Each new row is followed by its nearest point in the smallest flat space through zero that holds the last named rows.

k382 (6 x 9):
[[ -1.3 -26.3  34.2 -15.1  52.2   2.3  -7.2  33.5 -31.3]
 [ -4.1 -22.7  -1.5  25.1  -3.0 -18.3  31.1  40.4  21.8]
 [-40.6   7.6 -35.1 -10.3 -36.5 -15.0   0.3  14.0  24.7]
 [  2.6 -26.5 -32.1  -7.9  46.8  48.2 -37.9  -9.7  -3.2]
 [ -2.1  -1.7   1.9  36.4 -31.2  26.7  -9.8  44.9 -16.9]
 [ 32.8   3.3 -11.3 -20.5  25.1   8.2   4.4 -12.7  -4.2]]
New rows:
[ -7.2 -26.4  -7.5   1.4  -1.7  34.5  15.9 -40.2   6.6] | [  1.9  -9.3 -11.4  13.7   9.9  13.7  -9.9 -30.9  15.3]
[  9.3  16.2   1.8  -1.8  40.4   4.1  29.1 -14.2 -23.6] | [ 25.8  -0.3  11.5 -13.1  26.4  -2.5   8.0 -10.1  -8.9]
[ -4.5   6.2  -4.0 -21.0 -20.4 -12.2  10.2 -16.7  26.7] | [ -7.1  12.1 -12.2 -12.5 -14.1 -19.6  10.5 -17.6  17.8]

k418 (6 x 9):
[[-29.4  -4.4  42.8  34.1  18.5  32.8  16.0  -7.5  13.7]
 [ 12.8  -8.9   2.5  31.3  11.2  25.0  20.6 -35.2  18.5]
 [ -2.6  15.9  33.9  22.7  14.3 -27.6  -6.7 -56.0  22.6]
 [ -5.5   2.1  18.1  -9.8 -23.4  21.0  18.5  -2.5  30.7]
 [ -3.3   7.5  -1.8  38.7 -57.0   9.2   9.7  14.2 -26.2]
 [ 34.0 -18.8  18.2 -12.6 -29.1   4.3   1.0  -3.9   1.3]]
New rows:
[  5.3  -2.0 -30.0 -57.3 -38.3 -20.7   7.1  -4.8  16.9] | [ 17.3  11.8 -27.3 -51.8 -34.5 -16.7   0.6   4.7  23.1]
[-20.6  38.9  -3.9   9.5  23.0  -0.6  57.3 -25.1  -5.7] | [-26.4  21.8 -14.2  24.0  14.5   6.3  14.4 -20.0  20.2]
[  0.0 -16.0  17.7  -1.8 -11.7  -2.5  40.6  -9.9 -36.1] | [  9.4 -11.0  13.5  13.7 -13.5   8.9   1.7   3.1 -12.1]
[-30.9 -18.2 -28.0   3.5  -9.4  23.4  18.7  10.5   3.2] | [-16.0   2.5 -22.8   5.9  -3.4  28.6  18.5  19.1   3.9]

k386 (6 x 9):
[[-10.0  31.2  14.6   5.0 -63.3  11.8 -27.7   0.2  37.3]
 [-19.6   0.8  47.9   0.1 -17.0 -38.9   1.9  -2.6   9.8]
 [-27.1   8.2  26.2  54.1 -42.8 -32.3  -4.5 -10.3  53.7]
 [-24.3   5.9  36.6  81.8   2.6 -43.6   4.2  38.1  49.3]
 [  4.1   2.7  11.6  18.2 -62.0  32.4   1.1 -19.4  24.7]
 [-51.4  -0.1  66.0  81.8 -22.7  17.5   7.1  20.1  36.3]]
New rows:
[  1.0  24.3   5.3  18.9   8.7   5.1  29.1   3.0 -34.5] | [  1.7  -9.7   8.6   6.8  14.1  10.3  11.3   9.0 -11.2]
[ 15.5 -37.0  20.9  12.4 -35.6  31.3  -0.4 -31.7 -11.1] | [  8.6 -21.9  16.9   6.0 -35.1  32.5  23.4 -30.0  -5.0]
[-33.1   2.7  11.2 -22.8  32.2 -23.7 -27.1  39.3  18.6] | [-28.3  23.5  12.5 -10.4  30.3 -27.4 -25.3  31.5  -0.4]
[-10.4  16.8 -17.3   9.6  -9.0  21.8   9.2  18.4 -33.4] | [-0.6  3.5 -5.8  0.7  7.1 30.0 -3.7 11.3 -7.8]

k91 (6 x 9):
[[-23.0   6.9 -20.0  21.2  30.9  -5.5  28.0  46.5 -63.3]
 [-63.8 -31.9   0.9  20.8  21.1 -40.5   3.7  40.4  -6.3]
 [-29.6 -35.0 -19.9 -18.8  53.9 -30.2   8.6  29.9 -22.5]
 [-28.1  20.8 -17.9  12.6   7.9  -6.4   5.4   5.6 -19.1]
 [-60.8   6.7  -6.0   8.9   9.9  13.9 -14.8  47.3  -7.6]
 [-81.8  11.4  -4.2 -10.5  58.8  29.7   8.8  11.0 -11.3]]
New rows:
[ -4.4   7.6 -20.8  -7.8  25.4  -8.5 -18.7 -12.2   6.7] | [ -9.6   5.9 -21.3 -18.9  14.5  -8.6  -9.1 -11.8   4.1]
[ 14.2  24.1  25.9  28.9 -13.8 -10.1  -5.6 -17.2  32.8] | [  4.7   9.2  18.4  20.5 -31.4  -2.8   0.0 -25.2  21.6]
[ 35.3  14.4  -9.0 -18.7 -26.4  18.6  32.5   7.2 -25.0] | [ 43.4  15.5  -5.4   0.4  -8.0  18.8  10.4   3.3 -26.2]
[-24.6   5.1  31.5   3.3  11.4 -19.9 -13.2  12.7 -19.1] | [-25.0  -7.8   6.0  12.1   6.4  -6.8   4.8  14.4  -3.7]

k221 (6 x 9):
[[-19.8  -7.4 -60.6  52.8  45.5  12.6 -19.0 -33.4  12.7]
 [ 65.6 -30.0   8.7 -14.1 -30.1  26.5  50.5  22.4 -12.6]
 [-15.9  22.9  14.8  -5.0  -2.6  -8.4  24.5 -16.3 -11.1]
 [  4.8  38.3 -74.8 -34.3 -33.7   8.2   1.4  23.1  -5.3]
 [-34.3  -4.3  -7.3   3.0 -10.2  32.7  -4.0  16.8 -48.7]
 [ 14.4  41.0  11.5  14.2  15.6  32.3  25.9  -5.5 -10.9]]
New rows:
[-36.5   3.2  57.3 -14.8 -24.1  11.6  -5.5  12.2   4.9] | [-22.9   5.6  54.0 -16.4 -10.0  -5.7 -10.7  14.1 -18.0]
[ -3.6  -8.5 -29.6   3.3  14.6 -26.5  -3.5  -6.6 -23.6] | [-15.9 -10.7 -26.1   4.3  -0.7  -8.7  -0.1 -11.3  -1.9]
[  0.0  31.2   0.1  41.1 -33.7  32.8  26.5 -57.3  20.9] | [  5.4  27.3  -8.1  20.3  18.2   9.2  39.0 -31.4  -1.4]
[-33.4  -1.0  -7.9   4.8 -13.7   0.1  49.9 -36.4  17.3] | [-17.2   2.3 -11.1   4.8  -1.6 -18.5  42.1 -36.9  -8.5]
[-1.1  9.9  7.5 -2.9 56.2 19.5  3.3 31.6  5.9] | [  8.7  16.4  12.0  15.9  20.3  23.9 -15.0   7.8   2.6]
[-10.2   6.9 -45.0   4.0  11.3 -32.9 -16.4  -3.1  -8.6] | [-20.3   3.9 -42.1  -0.2   1.1 -15.6 -14.4 -10.1   9.3]

k127 (6 x 9):
[[-19.7 -28.1  16.3  -0.3  37.6 -37.8   1.5 -28.2 -65.2]
 [ 34.8   0.2 -20.3   8.3  -9.5 -17.8  41.6  18.6 -44.4]
 [-15.0   4.6  -9.4  40.0  11.9 -47.7  -1.7 -25.1  12.0]
 [-51.9  18.3  40.9  -7.3 -12.2  -0.1  25.8  -9.6  -7.7]
 [ -5.1 -15.8   5.9  25.2  18.5 -28.9  16.0 -11.1   9.5]
 [-26.6 -15.0   4.1  43.5  22.4 -32.5  -8.3 -26.3 -30.9]]
New rows:
[-38.5  45.6  -5.6  -7.1  -4.4 -26.9 -21.3  27.5  12.1] | [-24.0  39.4  -4.3  -5.8 -19.9 -13.5 -12.1 -14.1  12.2]
[-12.5   4.0 -31.1 -17.1 -13.6   8.1  57.3 -11.6  20.4] | [  5.5  15.8   4.4  -9.7 -15.3  -9.2  37.5  10.5  17.8]
[ -5.8  57.3 -37.7   0.9  -2.5  -4.6   2.8  -4.0 -18.8] | [ -0.5  42.1 -25.9   0.1 -27.5 -16.7  -6.5  -3.8 -18.6]

k72 (6 x 9):
[[ 23.7 -25.9  -0.7 -27.9   5.5   5.8   3.4 -22.5  24.8]
 [-36.7  -9.8   4.3 -26.6  24.0   9.9  -1.9  21.7  24.1]
 [  4.9  15.6  20.4 -21.6  -8.0  -4.5  30.0   8.0   7.3]
 [ -4.4   6.9   3.3 -28.4  69.2  -5.5   3.5 -17.1  26.1]
 [  0.8  -1.1  27.5 -28.7  38.8   1.7  58.3 -35.2  24.2]
 [-64.7  29.4 -12.2  -9.7  -7.6   1.9   2.4  27.3  63.3]]
New rows:
[ 28.3  -6.8 -25.4  39.2 -18.8 -25.8 -32.8 -27.4  12.7] | [ 28.2   2.4 -34.1  32.0 -19.4  -7.7 -31.8 -31.0   6.5]
[ 30.2  18.4 -12.3  13.7 -24.3   8.6   7.5  12.9 -25.4] | [ 23.3  13.7   2.3  13.3 -28.3  -8.5  -1.2   5.8 -24.1]
[ 19.0  52.8  -4.4  14.3   8.9 -10.2 -12.0  10.1   4.4] | [ 13.0  49.6  -7.6   8.6   6.2 -23.3 -11.8   5.9   0.1]

k997 (6 x 9):
[[-15.5  37.3 -11.1  36.4 -45.1  -8.6  27.9  -4.4  21.8]
 [  8.9  32.6 -24.0   0.5  45.6 -37.2   7.4  23.9  -3.4]
 [ -4.0 -39.5  27.8  -6.5  56.4 -32.6   4.6 -37.3  -2.4]
 [  3.6  -3.7  -8.3  11.3  41.5  13.9  49.8   9.2  -2.7]
 [  7.2  19.6  33.7  26.1  40.1  -7.9 -13.8  19.1   6.7]
 [ 18.6 -26.6 -32.8 -14.5  15.0  19.9 -22.9  29.4   4.1]]
New rows:
[-23.3 -37.1   5.7  -9.0  37.6   8.6  -6.4  -6.9  16.0] | [  4.0 -40.6   7.0  -0.5  31.0   2.5  -3.0 -10.3   6.8]
[ -4.8 -28.7  -1.7  22.1   6.5 -15.6   0.4 -29.1  32.4] | [ -7.4 -31.9  -0.5  23.2   4.9 -18.4   1.5 -24.5  29.8]
[  4.9  25.3  12.5 -30.9  33.6 -18.7  25.0  12.0   9.4] | [  2.5  21.5   2.2  -8.2  34.5 -17.7  16.7   5.8 -17.2]
[ -1.7 -38.7 -12.4   6.0  10.9 -18.1  70.1 -33.0 -20.6] | [-13.7 -29.1 -14.3  -5.3  18.6  -8.3  66.8 -39.6  -5.0]
[  7.4 -25.1 -17.5 -52.3  12.2   8.6 -12.0 -17.8   0.9] | [  5.5 -34.7 -18.0 -40.0   7.3   1.2 -11.8  -9.7 -16.5]

k887 (6 x 9):
[[-38.2 -37.5  -3.1  70.6  19.3   0.4  22.3  -4.7 -10.9]
 [-20.3 -53.0  20.5 -30.3  38.2  18.1  47.7 -15.7 -44.0]
 [-48.1  16.3  43.1  34.1  44.2   9.3  17.5   1.5   4.2]
 [-46.8 -23.2  38.5  -1.5  10.4 -38.9  52.4  12.8  38.9]
 [-28.9  -6.0 -15.0  -6.2  18.7 -12.5  28.4   2.4 -11.5]
 [-45.9 -20.8  13.8  29.2 -33.7 -28.8  18.3 -47.1 -44.2]]
New rows:
[-39.3  17.0  39.1 -18.1 -29.1 -18.0  27.1  13.7  35.3] | [-28.6  15.2  40.5 -16.2 -12.7 -36.8  20.4   3.0  35.0]
[-36.7 -23.0  -0.6  -7.0 -13.0 -18.9 -30.0  -4.1 -25.3] | [-14.3  -5.6  -2.7   3.6 -16.4 -12.6   5.6 -19.1 -21.3]
[ 28.9 -37.5 -34.2 -35.6 -11.3   5.8  -6.7 -33.1  38.3] | [ 37.8 -32.5 -20.2 -28.4 -22.0  -3.6   0.1   7.7   9.4]

k591 (6 x 9):
[[ -6.9   3.0  49.7  -3.7 -22.9  -4.0 -17.7  44.4  10.5]
 [ -8.0 -35.0   3.4  26.1 -19.5  12.7  -6.0 -46.0  14.2]
 [ -5.8  38.6  33.6  19.1 -39.0 -51.3 -22.8 -81.8  55.4]
 [-40.7  51.8  61.2 -13.0 -48.1  77.4 -43.3 -50.1  73.0]
 [-22.8  -7.4  18.8 -13.1   1.7  11.2 -69.3  11.4  28.0]
 [ 32.8  22.7  47.8 -49.6  11.7  10.9   2.7 -64.2  37.8]]
New rows:
[ -6.7  24.0 -17.8  11.0  32.0  16.4 -33.7  -5.0   8.0] | [-15.7  17.2 -25.9  -9.6  16.1  10.9 -29.6  -5.7   8.1]
[18.0 17.9 -1.4 17.7 36.0 29.3  1.6  5.7 -6.6] | [  2.1   7.5 -12.3 -13.2  13.6  20.7   8.4   4.1  -7.1]
[ 39.1  10.5 -31.2 -32.9  -7.0  34.4 -23.0   5.3  -7.4] | [  2.7   7.4 -13.5 -26.7  25.5  27.7  -5.8   2.4  -2.5]
[-2.5 -3.3 10.2 -0.2 14.1  1.2 24.5 25.3 23.8] | [ 5.3  1.9 11.9 -6.2 -1.4  3.5  9.9 17.0 -5.1]

k848 (6 x 9):
[[ 11.1  30.9  18.3 -23.0   1.2  -0.4 -19.2  27.5  13.3]
 [ 18.4 -44.7  11.1  -5.8 -22.1  11.2 -22.8 -12.7  -2.0]
 [-13.5  -3.2 -36.3 -18.2 -39.2 -14.1 -55.5  -4.6  11.7]
 [-45.3 -36.1 -10.3 -37.9  38.0  -5.8   3.7 -14.1  -2.4]
 [  7.1  17.4  -4.6 -31.6  -4.7  45.6  51.8 -19.0 -14.1]
 [  7.3 -23.1  10.3 -15.6 -21.7  22.3 -26.2 -26.9  -4.0]]
New rows:
[-17.5   8.2  33.0 -58.1  19.7 -63.4 -17.1 -24.7  -3.1] | [-31.9   0.4  15.6 -35.8  33.5 -10.4 -31.8   3.8   9.9]
[-28.0  29.4  37.5   1.5   8.0 -10.3  21.2   5.0  31.3] | [-9.7 31.7 19.3  1.2 29.0 -3.6  5.8  9.1  2.7]
[-36.2 -10.5 -42.4  -7.9  51.0  18.9   5.9  33.7  25.4] | [-33.7  -5.0 -23.5 -24.8  33.1 -21.9  18.2  18.3   5.2]
[ 16.2  -9.6   3.1  21.4 -10.4   0.8  32.3   1.9 -32.9] | [ 18.7 -11.0  -0.8  24.8  -5.7   7.4  33.5  -2.7  -9.6]
[  1.3  12.8   5.4  16.8 -29.2   2.2 -22.3   7.3  17.5] | [ 12.0  15.1   0.5  12.8 -22.4  -4.2 -25.9   3.2   5.5]
[ 18.0  -5.2  -2.6   2.0  -2.4   3.1  -4.1  14.4 -15.5] | [14.3 -6.0  2.6  2.0 -7.9  0.2  2.0  9.5  1.5]

k704 (6 x 9):
[[ 18.5   5.2  11.1  39.5 -21.0 -50.3 -34.3   3.7   8.1]
 [ 10.2  -1.1 -17.2  -0.4   8.3   6.9   5.0  30.0  13.3]
 [-25.8 -17.3 -52.9  71.4 -36.0  17.9 -16.6   5.6  22.2]
 [ 17.3  38.4  -9.1 -18.6  16.9   7.3 -18.0 -17.3  15.2]
 [ 27.9 -31.0   0.0 -12.8  15.5   9.9 -14.2  -5.6  -3.6]
 [ 38.2  48.8   6.8 -18.4  -7.2 -10.0  33.1  -2.7 -26.1]]
New rows:
[ -0.6  -3.2   5.9  35.2  -5.2  -7.9 -30.6 -35.6  33.6] | [ -6.7  -0.9  -4.1  26.8  -8.5 -10.5 -44.0 -27.9  16.3]
[-31.7 -31.8   4.5 -26.2  15.2 -21.2 -17.1  15.1  22.8] | [-29.0 -27.2  18.7 -13.0  22.7  -8.8 -17.9  18.5  21.4]
[-11.5  16.0 -24.0  15.4 -21.0 -34.2  35.7 -30.7 -13.5] | [ -8.6  24.6  -0.3  21.5 -31.1  -7.5  20.3 -15.7 -19.8]
[-19.3 -25.8  33.9 -18.5  -4.4  26.9 -18.9 -34.0  -0.5] | [-23.5 -27.5  19.5 -16.6  10.2  13.1 -14.9 -39.0  -8.2]
[-33.6 -34.3  12.8  30.6  34.3  28.7  19.3  33.5 -24.6] | [-32.1 -44.6   0.0   0.7   1.1  15.7  23.6  27.0  -3.6]

k167 (6 x 9):
[[ 14.2  44.4  18.7  12.2  59.5  -6.9   0.1 -11.3 -18.6]
 [-15.3   9.6  -5.1  -7.3   1.5   8.3  -3.2  -7.8   2.6]
 [-12.6  15.9  -9.7 -46.8  42.0 -12.4   5.2 -13.2   4.2]
 [  8.5  -2.3  10.2 -37.0  12.3  31.3 -36.9  38.7  24.0]
 [ -5.2   8.6 -11.2   4.0  23.2  25.2 -17.5 -16.7   1.4]
 [ 16.1   4.7  -5.4  37.0 -27.3 -22.9  12.0  15.4 -19.8]]
New rows:
[ -4.9  24.6  19.5  19.1 -39.5  -2.6  -9.7 -40.8   7.5] | [-23.9  12.1  16.7  26.0 -24.3   9.7   9.6 -19.3  -3.9]
[ 24.7  10.1  47.6  13.8   5.0  12.0   6.4  42.0 -20.5] | [27.1 14.8 47.9 18.0  2.4 -1.2 -5.7 35.1 -3.6]
[-39.5  -2.0 -18.7  10.6 -25.1  47.2 -13.5  42.9  -4.5] | [-20.7  10.9 -16.9   4.8 -39.3  36.3 -29.6  22.9   9.4]
[  8.9 -52.9   4.6 -25.3  -0.9  -5.7  37.3  -0.2  34.8] | [  7.5 -56.4  10.8 -31.0  -5.9 -14.3  17.8  -7.8  19.7]
[  7.9 -57.3   4.5  57.3 -25.8 -16.8  13.4  29.3  29.5] | [ 28.9 -51.8   9.8  35.7 -43.0  -6.0   8.1  12.4   1.0]
[  9.0  -8.9  25.1  -5.6 -19.5   3.7   3.9 -26.6 -28.3] | [ -3.0  -9.6  19.1  11.4  -7.2  -2.5  12.9 -14.3   0.3]

k738 (6 x 9):
[[ -3.0 -35.4 -13.8  37.2  26.0 -21.2   1.1  54.1 -24.4]
 [-31.2  23.6  -9.4 -13.5  -3.9  15.3  45.3  17.0 -33.6]
 [ -3.6  31.7  -6.0 -30.2  21.3  16.7 -19.5  13.8   8.1]
 [ -3.8 -30.1   2.3 -15.4  30.8 -36.9  30.3  -5.4 -14.3]
 [  0.4  10.9 -25.2   0.3  -5.5  -9.4  -2.3 -13.2 -24.8]
 [ -9.7  29.9 -33.4 -12.0  16.6 -26.5  42.0  21.6   2.8]]
New rows:
[ 24.6  22.4   0.8  18.0 -28.1 -22.9  -4.8 -34.7  35.1] | [ 23.2  13.5  -9.3  13.2 -30.3 -16.7  -3.8 -34.6  39.4]
[ 10.9 -22.1  -4.9  -5.7  24.6   9.5   3.4 -30.5  36.9] | [ 12.4 -10.7  15.0 -12.9   9.4 -13.1  -4.4 -18.4  27.8]
[ 20.4   0.0   1.8  11.8  -5.8   4.4 -12.8 -38.8 -33.2] | [  5.9  -8.7  -5.2   3.1 -16.0   0.0 -18.9 -35.3 -27.7]
[ -2.5   7.0 -21.8  12.4  38.7  30.2 -35.2  23.7 -26.2] | [ -4.0   6.7 -16.1   0.9  23.1  17.3 -41.2  34.1 -28.9]
